The rows of a group lie close to one hidden flat surface of 10 dimensions, which passes through zero. Surfaces can cross.
In the rows, 128 means zero.
Known rows, each followed by its group:
[140 123 113  84 133 161  76 136 114 190 127 147 123 168 152 114 107 123
 174 123 167] : tul
[105 132 114 129 152 128 139 121 140 134 143 138 117 112 109  92 146  92
 116 125 110] : Teno
[140 150 149 110 147 143 161 148 165 130 106 127  96 135  88 151 123 174
 107 152 111] : rus
[132  76 129 141  69 150  87 121  74  92  76  96 129 123 171 154 134 126
 133 112 120] : tul
[102 149 166  67 150 100 142 115 133 108 145 120 140 101 142 134 125  92
 105 135 137] : Teno
[144 114 137 173 103 129  58 189 125 180 148 145  87 154 130 121 112 140
 156  96 105] : Teno
[135 149 133 110 138  89 114 142 127 118 163 130 113 127 127 152 122 142
 126 133 134] : Teno
[ 89 106 101 115  92 126 150 101  67 111 128 116 119 182 140 117 173 132
 126 131 111] : vara
[ 91 121 122 139 137 135 123 123 110 148 171 148 120 116 120  75 156  94
 110 135 133] : vara
[122 138 114 119 133 115 154 109 139 110 142 144 126 125 122 106 130 126
 123 126 132] : tul
[150 121 120 119  65  72 159 151  74  27 129  87 110 135 167 174 132 166
 121  92 100] : rus
[ 84 115 114 176 128 134 173 115 126 110 100 118 119 169 126 157 165 139
 129 128  71] : bepep
[132 123 169 147 145  82  88  58 140 156 167 127 212 150 122 127 125 131
 116 159 166] : rus
[115 119 120 110 133  99  85 121 109 149 185 141 110 132 119  82 146 105
 112 129 140] : bepep
[126 104  95 167 112 119 100  88 111 106 167 165 130 130 132  94 137 144
 122 131 156] : Teno
[100 104 108 152 120 113 128  78 116  93 127 133 145 145 157 128 149 120
 135 110 115] : tul
[106 125 159 157 146 139 137  90 151 127 153 171 150 159 151 128 113 165
 144 131 156] : Dobav
[163 178 106 148 166  88 148 145 159 119 183 156 128  99 108 154 103 172
 128 142 170] : Teno
[124 136 130  88 170 162 139 190 115 164 130  91  91 104 120 127 143 103
 124 125 112] : vara
[124 134 118 124 139 157 120 159 130 157 140 151  96 119 126 106 119 122
 139 122 137] : bepep
[ 83 170 113 145 141 117 217 120 130 128 148 148 134 155 111 149 156 141
 122 162 125] : bepep
[142 122 145 149 140 144 159 175 137  94 139 112 110  75 143 103 119 118
 116  80 102] : Sugo
[147 132 153 136 153  91  89 145 167 164 136 115 123 158 114 162 114 139
 141 114  95] : vara
[152 149 138 149 160 158 204 140 166 128  88  96 175 101 119 157 103 135
 131 128 124] : Teno
[109 124 158 209 142 119 120 167 103  96 178 115  89 137 156 226 138 225
 114 136 116] : Dobav
[110 108 128 144 112 136  98  99 105 145 140 136 152 127 136  95 141 102
 123 138 144] : Sugo
[110 132 152 150 150 101 108 119 157 156 151 127 141 136 101 124 140 111
 115 138 104] : Sugo
[125 120  95 121 149 144 116 151 139 121 130 143  90 100 152  98 115  93
 157  76 114] : rus
[106 127 128  94 155 163 104 142 103 159 140 127  89 125 117 131 149 135
 108 164 144] : Dobav
[122 111 140  77 179 107 119  89 128 105 170 114  99 195 132 124 152 185
 116 114 111] : Sugo
[153 158 123 109 153 115 127 172 154 170 129 118 106 147 109 157 112 142
 150 126 111] : bepep
[154 131  46 150 105  82 126 147 109  64 159 149  72 117 132 132 126 153
 139  97 122] : Teno
[139 134 151 144 116 155 177 143 134  64 104 125 108  97 122 161 124 190
  98 148 133] : rus
[156 153 186 126 143  77 149 105 180 127 120 108 198 157 137 186  88 147
 150 120 124] : vara
[143 131 116 151 113  97 113 134 139 111 140 136 136  84 117  99 120  92
 119 113 120] : Dobav
[129  94 210 157 143 129  88 107 180 151  95 112 181 152 163 146  92 117
 157  82  91] : vara
[ 82 151 127 120 146 172 123 121 145 154 132 198 103 133 144 137 114 130
 155 159 165] : Sugo
[151 156 139 130 124 148 163 200 124 117 128 120  85 116 128 171 113 179
 126 132 126] : rus
[ 89 143 135 109 161 114 112  87 156 120 157 180 103 165 139 155 123 161
 139 145 142] : Sugo
[141 157 117 131 144  71 128 159 185 136 135 132  97 126  87 125 120 102
 129 108  63] : Sugo
[ 86 122 155 123 159 150 149 132 140 165 133 116 125 132  99  82 163  90
 101 142  97] : tul
[155 122 104 116 144 106 105 104 137  89 141 136 139 114 168 140  94 134
 159  93 154] : rus
[109 113 156 100 124 190 134  97 136 166  65 126 170 120 124  87 126  79
 126 150 141] : tul
[139 129 102 173  80  66 100  75 156 100 136 180 166  88 108  82 117  79
 121 131 136] : Sugo
[105 124 113 101 138 125 159  71 150 126  73 114 163 168 142 135 136  94
 155 114  97] : tul
[119 121 147 177 126 151 129 128 119 115 131 127 111 123 104 163 148 191
  90 173 132] : rus
[ 90 147  68 179 152 146 185 133 153 119 108 158 101 134 135 161 135 120
 163 115 100] : tul
[ 76 126 158 133 182 158 176 103 153 147 140 136 168 118 147  87 135  81
 133 113 124] : tul
[123 119 139  94 137 138 143 156 120 102 127 106 103 126 160 120 127 119
 139  79 102] : rus
[120 126 119 160 120 165 105 154  71 186 133 111 125 158 124 179 154 165
 130 178 160] : rus
[125 103 178  95  70 156  95 147 113 118 100 144 131 110 187  94  92  80
 152  81 134] : Teno
[130 122 151 113 143 165 129 113 141 138 113 138 153 109 138 110 110 119
 135 130 160] : vara
[164 137 115 138 129 100  72 147 117 184 163 114 141  91  79  99 132  99
  99 162 151] : Dobav
[161 160 106 116  92  77 147 115 156 111 109 142 143 136  95 140 112 133
 130 144 126] : rus
[105 147 117  57 135 109 147 153  73 142 162  98  98 153 121 131 171 112
 110 142 128] : bepep
[141 140 149 112 162  97  96 108 136 171 168 123 150 163 112 141 129 153
 125 153 152] : vara
[139 128 124 113 125 134 122 134 150 141 102 124 125 128 112 117 122 110
 138 121 114] : bepep
[142 124 107  94  95  96 132  51 125  99  97 130 150 160  88 112 150 148
  99 176 139] : tul
[ 82 117 153  68 172 182 112 140  99 141 128 107  76  97 123 138 164 119
  81 173 134] : Dobav
[129 122 145 140 140 167 163 152 133 124 102 100 112 110 105 122 142 140
 102 136 103] : Sugo
[162 146  93 135 103 142 158  93 146 155 104 176 164 200 128 131  90 187
 187 139 177] : Dobav
[133  94 139 162 103 103 115 152  76  81 149  78 133 107 176 153 143 130
 121  84 109] : Sugo
[103 133  92 160 120 123 177 109 148  84  97 138 126 117 131 138 140 108
 136 116  91] : tul
[124 143 167 203 179 134 130 126 192 173 152 159 164 141 128 147  95 160
 155 122 133] : bepep
[162 155 124 161 136 109 120 123 149 113 171 165 145  72 107 134  98 160
 106 162 190] : vara
[110 120 111 120 121 137 113 101 103  97 144 148 100 141 141 134 143 166
 119 147 153] : Dobav
[148 113 114 150  93 144  90 147  81 110 124 111  95 111 119 166 144 176
  96 166 145] : bepep
[133 123  94 147 106 109  90 157 152 118 129 153  76  98 103  82 129  91
 125 100  82] : bepep
[133 120 131 131 147 109  87 139 174 151 108 115 105 123  94 119 130  99
 124 111  69] : vara
[155 133 145 136 151 120 106 192 116 154 182 118 121 106 153 113 104 118
 148  85 142] : Sugo
[166 121 141 198 117  88 119 133 136 100 165 115 149  91 101 125 128 161
  88 131 130] : Sugo
[132 131 142  67 151 144 113 168 120 161 146 117 114 114 147  87 116  80
 143  94 130] : bepep
[144 142 141 126 117 149 155 108 166 121  86 145 174  91 126 122  94 107
 134 138 153] : tul
[109 114 121 140 129  96 120 123 131 145 104  90 131 144 108 140 160  90
 119 120  63] : rus
[151 119  72 134 163 141 184 175 127 121 118  87 110 136 154 115 128 114
 174  39  79] : Teno
[ 84  92 175 135  79 188 131 113  98 118  65 110 137 108 135 128 156 101
  96 156 110] : Teno
[134 122 127 199 109 168 130 166  97 165 111 109 135  97 100 136 144 134
 103 166 133] : Dobav
[ 98 144 136 109 140 128 150  94 158  77  98 148  97 120 104 176 137 165
  96 178 120] : Dobav
[ 74 131 171 207 114 161 154 137 180 203  72 141 136 165  72 136 150 110
 126 162  57] : vara
[116 114 152  92 134 147 102 122  99 152 138 119 130 162 153 120 136 128
 136 124 141] : Teno
[ 88 117 117 165 115 171 138 129  83 128 153 150 110 113 133 100 158 134
 106 152 152] : vara
[145 117 114 104 112  89 108 124  93  72 138  99 119  94 138 145 136 123
  97 129 127] : Dobav
[137 158 154 144 147 126 164 139 165  88 132 149 127  94 140 179  94 167
 126 136 148] : Dobav
[129 150 175  88 156  81 135 142 146 135 167 110 157  96 134 103 119  67
 111 106 122] : bepep

New rows, each followed by its group:
[133 152 155 156 153  86 178 172 149  86 148  99 128  98 140 177 115 141
 118  97  93] : tul
[140 147 112 105  91 146 166 149 158 120  35 116 110 104  85 129 128  96
 121 144  83] : tul
[124 113 146 165  85 131 147  76 122  83 123 158 184 135 169 122 108 143
 143 121 159] : vara
[154 130  72 138 136 118 157 127 111  80 158 135 120 119 154 135 119 163
 145  98 155] : Teno
[131 157 135 205  79  98 153 138 137 170  72  97 206 100  93 185 131  69
 123 169 104] : rus
[162 147 173  76 187 131 168 138 144 146 133  88 187 136 169 162  87 135
 163  97 161] : Teno
[170 175 164  42 158  98 138 141 163 158 124 109 158 159 135 176  80 142
 161 127 152] : Teno
[125 144 129 118 131 114 155 166  97 130 153 103 114 151 145 160 140 143
 136 116 118] : vara
[ 91 100 154 116 136 182 117  90 106 130 164 165 105 149 119  66 156 169
  90 163 162] : rus
[135 125 131  76 160 118 110 154 121 125 181 134  87 151 159 103 116 142
 152  79 130] : rus
[132 128  85 144 113 147 152 149 127 113  52  99 124  94 138 170 123  88
 147 109  94] : rus
[106 140 126  99 136  62 137 125  80 104 212 118 124 146 148 121 151 120
 112 114 138] : bepep
[116 154 142 128  95  87 115 140 129 207 162 159 169 148  89  64 133  56
 135 145 136] : rus
[123 128 118 199  82 123 134 148 101 104 130 129 101 113  95 162 155 170
  87 173 112] : rus
[137 141 155 164  87 149 157 136  94 140 117 128 202  94 155 141 106 111
 133 152 191] : rus
[110 115 151 156 132 102 133 124 141 106 141 115 136 131 145 142 133 123
 128  95  90] : Dobav
[124 141 106 144 195 151 132 144 111 165 207 150 117 124 130 113 132 159
 127 141 175] : Teno
[176 167 138 113 170 161 167 243 161 141 155 142  89  61 148 112  62 127
 160  72 147] : Sugo
[152 128  86  87 114 129 127  94 168 104  55 131 123 106  89 116 122 105
 120 143 108] : vara
[129 115 123 105 144 149 110 137  95 135 146 113 114 133 146 131 135 143
 126 130 153] : vara
[120  99 170 134 132 153 118 121 154 119  84 109 152 103 151 119 112  94
 135  92  99] : vara
[107 118 101 125 121 174 131 162  78 129 156 142  73 126 132 103 152 151
 115 137 149] : tul
[143 146 140  77 168 164 121 192 119 191 134 113 109 152 158 150 100 127
 178  95 138] : tul
[141 119 155 112 101  66  88 127 148 130 116 110 132 162 124 140 119 107
 134 102  77] : Teno
[102 119 131 181 159 164 125 109 129 147 138 150 169 127 184 160 103 132
 172 113 165] : tul
[170 138 117 134 126 109 127 140 114 141 148 127 146 176 149 156 101 174
 167 107 152] : Dobav
[157 110 117 196 121 125 136  77 166 133 109 138 191 139 102 106 115 144
 135 129 130] : Teno
[191 145 117 127 114 122 143 159 120 139 111  92 146 125 107 145 112 152
 127 134 145] : Sugo
[135 132 139 119 158 150 138 173 152 181 116 113 128 136 141 105 112  94
 166  79 102] : Teno
[105 104 121 165 122 109  90  86 134 133 135 138 140 144 125 119 145 111
 130 125 112] : tul
[147 130 145 101 137 140 163 135 143 126  96  96 150 121 122 121 121 116
 125 114 113] : Sugo
[120 120 145  54 100 119 119 117 114 105 104 122 128 128 164 109 119  84
 146  95 119] : Teno
[126 135 114 140 149 202 162 152 152 140  67 137 122  74 130 138 106 112
 142 137 141] : rus
[ 82  99 127 124 160 132  84 109  92 174 198 134 106 182 125  81 175 127
 117 132 128] : tul
[141 147 128  63 158 126 120  84 174 158 146 180 113 178  77  86 120 167
 119 167 158] : rus
[138 163 147 126 160 135 148 161 196 154 123 152 121  92  99 108  97 109
 133 124 117] : rus
[ 92 137 195 105 135 121 128 158 131 118 137 115 123  77 144 137 130  75
 105 125 106] : Teno
[125  97  92 125 110 113  97  72 140 117 100 141 129 175 129  95 136 122
 154  98  97] : bepep
[107  98  84 153 102 141  63  72  80 136 181 187 129 139 142  66 145 127
 131 150 194] : rus
[ 92 109 129 117 175 119 104 121  92 151 182  99 106 167 134 123 176 123
 116 124 108] : Teno
[ 88 104 219 140 131 130  84 129 109 152 152 109 152 122 146 144 144 113
  95 147 121] : Teno
[124 161 142  94 171 114 176 166 143 139 106  75 115 131 109 192 137 127
 119 135  82] : Teno
[125 118  97 133  88 144 142 101  93  88 116 144 129 133 145 126 132 154
 127 143 156] : vara
[109 120 133 161 106 110 120 177  87 127 167 114  80 139 116 134 164 147
 100 126  87] : rus
[143 135 129 130 118 114 105 167  88 153 143 103 136 140 155 182 116 137
 152 124 141] : Sugo
[123  98 147 167 101 172 156 113  95 162  83  88 193 173 147 130 144 133
 143 126 125] : Dobav
[147 139 129 151 156 108  94 126 159 134 153 137 128  81  94 122 121 127
 101 151 141] : vara
[137 143 182 111 227 145 142  65 252 151  80 128 198  98  99 132  87 103
 125 141 125] : rus
[140 139 128 119 148 116 135 120 159 142  94 113 152 122 123 151 113 108
 141 124 117] : rus
[148 122 133 158 111 128 107  90 189 140  66 140 159 109  78 116 113 116
 112 158 111] : bepep
[148 153 175 104 160  68 115 169 137 164 178  92 133 165 135 158 118 134
 139  99 106] : rus
[104 137 187 139 150 156 137 189 120 179 163 120  98 137 109 124 142 145
 104 146 113] : rus
[146 134 141 132  97 124 151 167 119  96 111 104 101  87 106 133 133 137
  93 135 110] : tul
[134 132  99 172 141 128 111 142 153 112 131 150  86  95 114 138 120 144
 126 123 118] : rus
[ 84 126 146 175 143  99 141 115 153 122 175 156 139 103 132  78 138  78
 117 102 104] : bepep
[117 153  81 106 134 159 179 131 131 135  95 143  98 152 110 140 140 148
 142 152 132] : tul
[175 116 171 100 114 105  74 167 139 136  74  46 127  84  85 160 130  98
  82 139  76] : bepep
[118  95 121 129 142 111 108 102 115 106 121  87 131 146 149 154 147 122
 129 107  97] : rus
[117 123 120 115 105 142 117 130 110 126 112 135 108 135 129 125 135 129
 127 139 127] : Teno
[107 135  72  28 125 155 115  94 113 146 111 180  95 186 156 100 121 114
 182 126 161] : Sugo
[183 140 116  96 134 121 165 161 144 119 103  82 116 135 100 134 124 151
 123 114 104] : Sugo
[126 105  97  86 225 198 115 125 167 141  70 101  95 126 151 168 117 138
 165 103 106] : rus
[134 102 123 131 160 149 114  80 131 108 107 109 178 114 173 164 111 133
 146 114 155] : rus
[144 138 127 137 126 108 123 132 146 102 150 151 109 119 121 134 112 164
 121 127 137] : rus
[135 114  92 133  96 161 127 154  66  95 139 142 103 114 177 132 120 147
 146 109 169] : rus
[112 107  92 137  81 156 122 126  89 116  94 141  91 184 146 142 147 163
 156 121 113] : vara
[111 106 100 115 132 185 117 167  95 153 150 146  75 117 133  50 144 103
 132 104 129] : Sugo
[115 155 149  93 196 125 182 156 152 156 145 107 131 145 151 143 119 109
 157  88 103] : tul
[169 137 124  74 121 172 147 144 119 103 109 142 135  92 173 118  79 130
 160 106 191] : bepep
[ 42 109 153 164 116 132 157 130  85 153 174 127 135 170 143  83 187  84
 122 117  90] : vara
[132 108 123 133 121 128 112 140  84 101 162 120 145 107 198 127 111 123
 154  82 162] : rus
[139 141  91 117 121 159 128  84 153 151 110 192 146 137 121  99 101 130
 158 158 193] : tul
[ 79 133 130 101 154 128 144 107 162 116 106 153  88 148 124 132 144 121
 131 127  92] : Sugo
[ 77 123 101 168 117 118 170 130 139  95 128 142 102 116 128  97 162  84
 124  99  65] : bepep
[120 166  71  33 110  67 114 127 112 126 111 119  48 191  69 190 170 154
 108 184  92] : Teno
[148 144 140 126 163  96 138 123 197 122 104 115 147 109 110 151 107 113
 132 112  94] : rus
[ 95 143  74  99 154 111 171 125 132 126 140 135  85 171 116 108 159 111
 143 103  84] : tul
[137 133  71 181 102 117 108 113 132 127  99 145 121 117  96 158 137 132
 123 163 124] : rus
[157 161 145  65 146 118 183 161 159 126  79  89 130 157 142 194 100 140
 165 101  99] : Dobav
[161 112  74  95 102 142  86 120 109 130  84 125  90 176 123 144 130 164
 152 127 124] : bepep
[146 115 128 187 162 107  80 102 170 157 157 151 143 191 140 162  99 193
 176 102 128] : bepep
[136 124 114 103  98  99 128 124 100 120 122 113 150 137 160 119 125  85
 153  96 124] : rus
[121 110 108 132 116 170  98 160  88 166 100 114  88 153 136 157 138 140
 143 135 121] : tul
[128 104  86 114  90 160 147 104  96  53  97 142 118 102 176 104 118 123
 137  99 150] : rus
[121 138  87 106  99 123 167 103 116 103 109 135 125 133 108 110 150 117
 116 149 131] : vara
[160 137  86 121 120 156 114 164 104 115 128 139  79 113 132 154 116 175
 140 136 158] : vara
[144 149 113  91 127 140 178  84 157 117  68 140 168 143 125 147 103 135
 149 146 153] : tul
[130 129 132 123 105 126 106 140 112 121 130 145 108 127 137 137 121 141
 130 138 145] : Teno
[124 125  89 138 117 168 163 117 119 121  84 128 121 134 105 134 149 147
 118 162 129] : Teno
[126 143  96 130 141 122 146 152 132 117 155 156 100 122 146 115 114 126
 155 100 133] : tul
[ 98 125 132 107 147 122 153 106 127 121 160 144 149 140 168  82 126  88
 148  84 130] : bepep
[150 128  64 133 109 108 113 119 126  83 113 144  98 125 133 146 122 147
 143 116 126] : rus
[128 136 133  99 150 121 129 159 119 153 140  99  98 159 110 136 151 142
 119 128 102] : tul
[119  96 109 152 133 127 113  58 123 106  72  84 159 146 128 193 159 149
 114 160 112] : rus
[122 140 120 127 140 121  94 166 125 181 158 140 107 136 125 114 129  99
 148 117 118] : Sugo
